The rows come from 4 hidden closed curves, with some noise, and rows from the same curve form a group. Each curve winds through 4 dimensions. The rows are also pushed far along 2 directions, which tell nothing about the answers.
In the rows, zero is written as 128.
Known rows, each followed by its group:
[126 142 144 130  93 122 114 120 123 128 125]
gizos
[133 116 122 130 156 132 128 149 134 137 144]
kek
[114 139 116 136  77 110 106  94 114 114 113]
kuvub
[165 119 136 105  99 140 132 145 117 130 130]
kek
[124 127 130 118 143 138 133 135 135 127 119]
teso
[149 140 144 108 112 141 140 128 125 127 124]
kuvub
[113 134 117 154 114 110 125 118 119 129 131]
kek
[145 107 131 120 156 134 126 135 136 135 118]
teso
[155 120 129 104 103 136 120 127 123 122 130]
kuvub
[142 126 109 141  76 113 122 114 104 127 115]
teso
[106 135 125 136 162 129 117 137 141 135 135]
teso
[129 131 103 147  99 115 129 113 114 127 122]
teso
[143 121 131 108 108 143 147 135 120 120 117]
kek
[108 127 139 146 168 123 107 134 148 135 143]
gizos
[114 138 128 140 151 125 133 117 140 130 125]
kek
[163 111 115 117  75 127 125 127  98 122 109]
teso
[150 125 121 113 165 147 156 148 147 140 143]
gizos
[119 135 137 136 113 124 126 132 124 129 131]
kek
[133 132 122 120 131 139 146 133 133 127 124]
teso
[161 114 116 116 154 138 138 139 138 133 148]
kuvub
[148 137 115 133  78 117 129 102 114 121 127]
kuvub
[168 132 131 117  70 131 137 125 117 131 134]
gizos
[112 130 119 144 165 121 112 132 132 131 135]
kuvub
[123 120 125 151 155 120 120 126 145 133 148]
gizos
[ 99 138 127 143 160 119 109 125 132 128 129]
kuvub
[156 115 137 106 120 146 147 148 129 130 132]
kek
[112 148 124 140 160 126 130 136 142 144 140]
gizos
[183 121 135  99  92 147 148 140 126 134 138]
gizos
[114 113 121 130 173 135 123 154 132 131 134]
kek
[109 155 131 153 119 108 111  97 137 129 133]
kuvub
[131 142 131 123 119 134 130 128 134 132 129]
teso
[107 135 131 154 119 111  99 121 128 130 135]
gizos
[114 141 134 137 164 124 113 124 140 135 128]
kek
[ 94 159 126 165 132 105 115 112 115 128 118]
kuvub
[122 129 116 158 122 104 107 115 122 135 126]
teso
[130 139 113 142 112 121 133 123 122 136 134]
gizos

New rows. What belongs after each?
[145 143 145 121 127 136 133 131 128 131 137]
kuvub
[164 125 131 122 101 129 132 126 124 134 125]
teso
[144 117 126 111 143 138 120 140 130 129 134]
kuvub
[110 153 112 159  87 105 115 106 117 131 128]
teso
[145 118 142 104 114 147 141 139 130 120 120]
gizos
[120 133 126 156 146 114 120 121 145 138 148]
gizos
[104 143 125 140 157 128 130 125 146 132 131]
teso
[125 124 132 120 111 134 137 139 120 122 120]
kek
[ 90 146 135 157 159 113 107 125 139 136 136]
kek
[128 147 139 134 143 127 125 123 140 135 140]
kuvub
[109 140 130 130 135 125 120 120 129 123 118]
kuvub
[158 105 135 109 110 140 125 144 122 121 130]
gizos
[154 134 121 116 114 140 149 138 126 136 132]
gizos
[157 133 128 118 117 137 148 122 127 126 130]
kuvub
[129 135 107 148 105 114 123 118 120 133 131]
teso
[113 105 121 133 207 138 125 165 144 137 145]
kek
[150 134 125 115  94 138 146 126 123 126 122]
teso
[104 153 123 157 139 113 117 116 142 139 140]
teso
[133 132 115 148 146 119 125 132 136 143 151]
gizos
[127 132 125 119 147 131 126 124 129 124 109]
kek
[158 131 141 102 127 148 146 132 138 127 130]
kuvub
[111 158 135 151 117 112 113 104 135 133 135]
kuvub
[ 95 171 122 165  83  92 103  75 110 123 100]
kek
[126 127 119 122 102 122 114 109 123 117 122]
kuvub
[125 137 117 151 103 111 126 105 125 129 118]
teso
[148 125 124 129 121 130 140 124 130 134 127]
teso
[140 148 122 135  81 114 124  95 111 122 102]
kek
[129 113 137 113 168 145 132 161 139 134 138]
kek
[123 125 124 145 115 111 103 119 117 130 117]
teso
[124 141 134 129 121 124 116 120 125 127 117]
kek
[107 133 133 151 147 114 100 128 139 136 143]
gizos
[123 143 122 142 107 117 118 127 120 135 134]
gizos
[142 123 131 138 129 118 116 121 132 137 126]
teso
[153 109 132 115 129 131 127 132 126 127 114]
teso
[134 116 115 143 159 120 118 133 135 140 138]
teso
[159 115 124 122 142 133 127 140 135 141 140]
teso
[106 150 129 153 147 116 122 125 121 133 124]
kuvub
[124 117 115 126 176 136 138 135 135 127 120]
kek
[155 113 113 114 128 135 132 124 134 127 136]
kuvub
[155 115 127 126 152 132 124 138 141 142 138]
teso
[125 108 129 118 201 144 134 151 151 132 125]
teso
[117 157 127 135  98 120 127 119 120 134 123]
gizos
[179 121 124 113  58 129 129 125 104 129 120]
teso
[121 149 113 147  87 115 122 115 115 130 128]
teso
[131 133 120 122 132 139 133 142 131 131 136]
teso
[101 144 107 150 136 121 129 125 130 129 132]
teso
[132 126 121 113 129 142 144 139 129 121 115]
teso
[137 123 133 124 136 136 139 143 134 135 139]
kek
[118 130 129 132 131 123 111 131 126 129 120]
teso
[118 143 134 139 116 119 114 123 124 131 126]
kek
[110 142 133 143 192 125 118 122 162 141 152]
kuvub
[ 99 151 128 154 154 119 120 120 148 138 138]
teso
[144 122 130 132  86 116 116 109 112 125 103]
teso
[128 134 138 119 161 141 132 145 135 128 129]
kuvub
[150 145 134 121  91 130 141 125 126 135 133]
gizos
[136 137 127 133 134 127 134 124 140 136 138]
teso
[ 96 164 135 166 144 106 110 106 141 137 138]
kuvub
[119 128 111 131 113 122 122 110 121 115 115]
kuvub
[101 135 115 154  97 106 108 105 108 119  98]
teso
[108 125 115 151 204 121 110 140 144 142 143]
kek
[103 148 135 141 123 121 118 115 133 128 118]
teso
[146 113 107 130 147 130 135 139 131 135 134]
teso
[136 125 109 127  80 119 122 107 109 115 116]
kuvub
[ 67 161 129 176 135  95  94 100 136 134 122]
teso
[165 112 120 117 105 136 142 139 122 129 137]
gizos
[140 111 116 132 119 120 118 129 115 128 119]
teso
[126 120 119 118 138 138 133 139 127 124 114]
teso
[122 124 111 129 126 125 124 114 123 116 121]
kuvub
[ 74 154 111 172 105  89  89  81 126 120 120]
kuvub
[103 133 129 136 167 129 126 128 145 130 122]
teso
[117 127 111 158 157 113 123 116 135 135 129]
teso
[144 147 133 118  46 127 130 113 108 120 111]
teso
[143 115 140 111 160 148 140 160 144 138 144]
kek
[145 132 133 118 166 145 147 145 153 144 149]
gizos
[108 141 118 157 159 113 110 132 139 146 149]
gizos
[104 147 133 141 136 125 121 119 138 132 123]
teso
[155  98 115 117 160 137 130 149 130 134 127]
teso
[188  85 126  87 150 157 149 159 131 129 122]
teso
[131 141 121 145  97 113 115 121 118 135 137]
gizos
[ 77 147 123 162 182 109 101 113 141 132 123]
kek
[130 125 135 110 165 146 131 141 138 126 126]
kuvub
[ 97 132 113 149 135 116 113 121 123 126 114]
teso
[136 131 137 111 128 140 132 137 134 130 123]
teso
[111 133 133 145 114 109 108 109 122 126 105]
teso
[151 116 117 116 144 136 134 125 143 125 142]
kuvub
[151 130 133 109 145 140 127 134 134 135 123]
kek
[143 123 127 139  87 118 123 116 120 123 132]
gizos
[108 119 118 145 133 119 119 137 117 126 126]
kek
[128 129 122 150 145 113 112 122 137 142 137]
teso
[146 132 133 130  83 127 134 116 123 123 127]
gizos
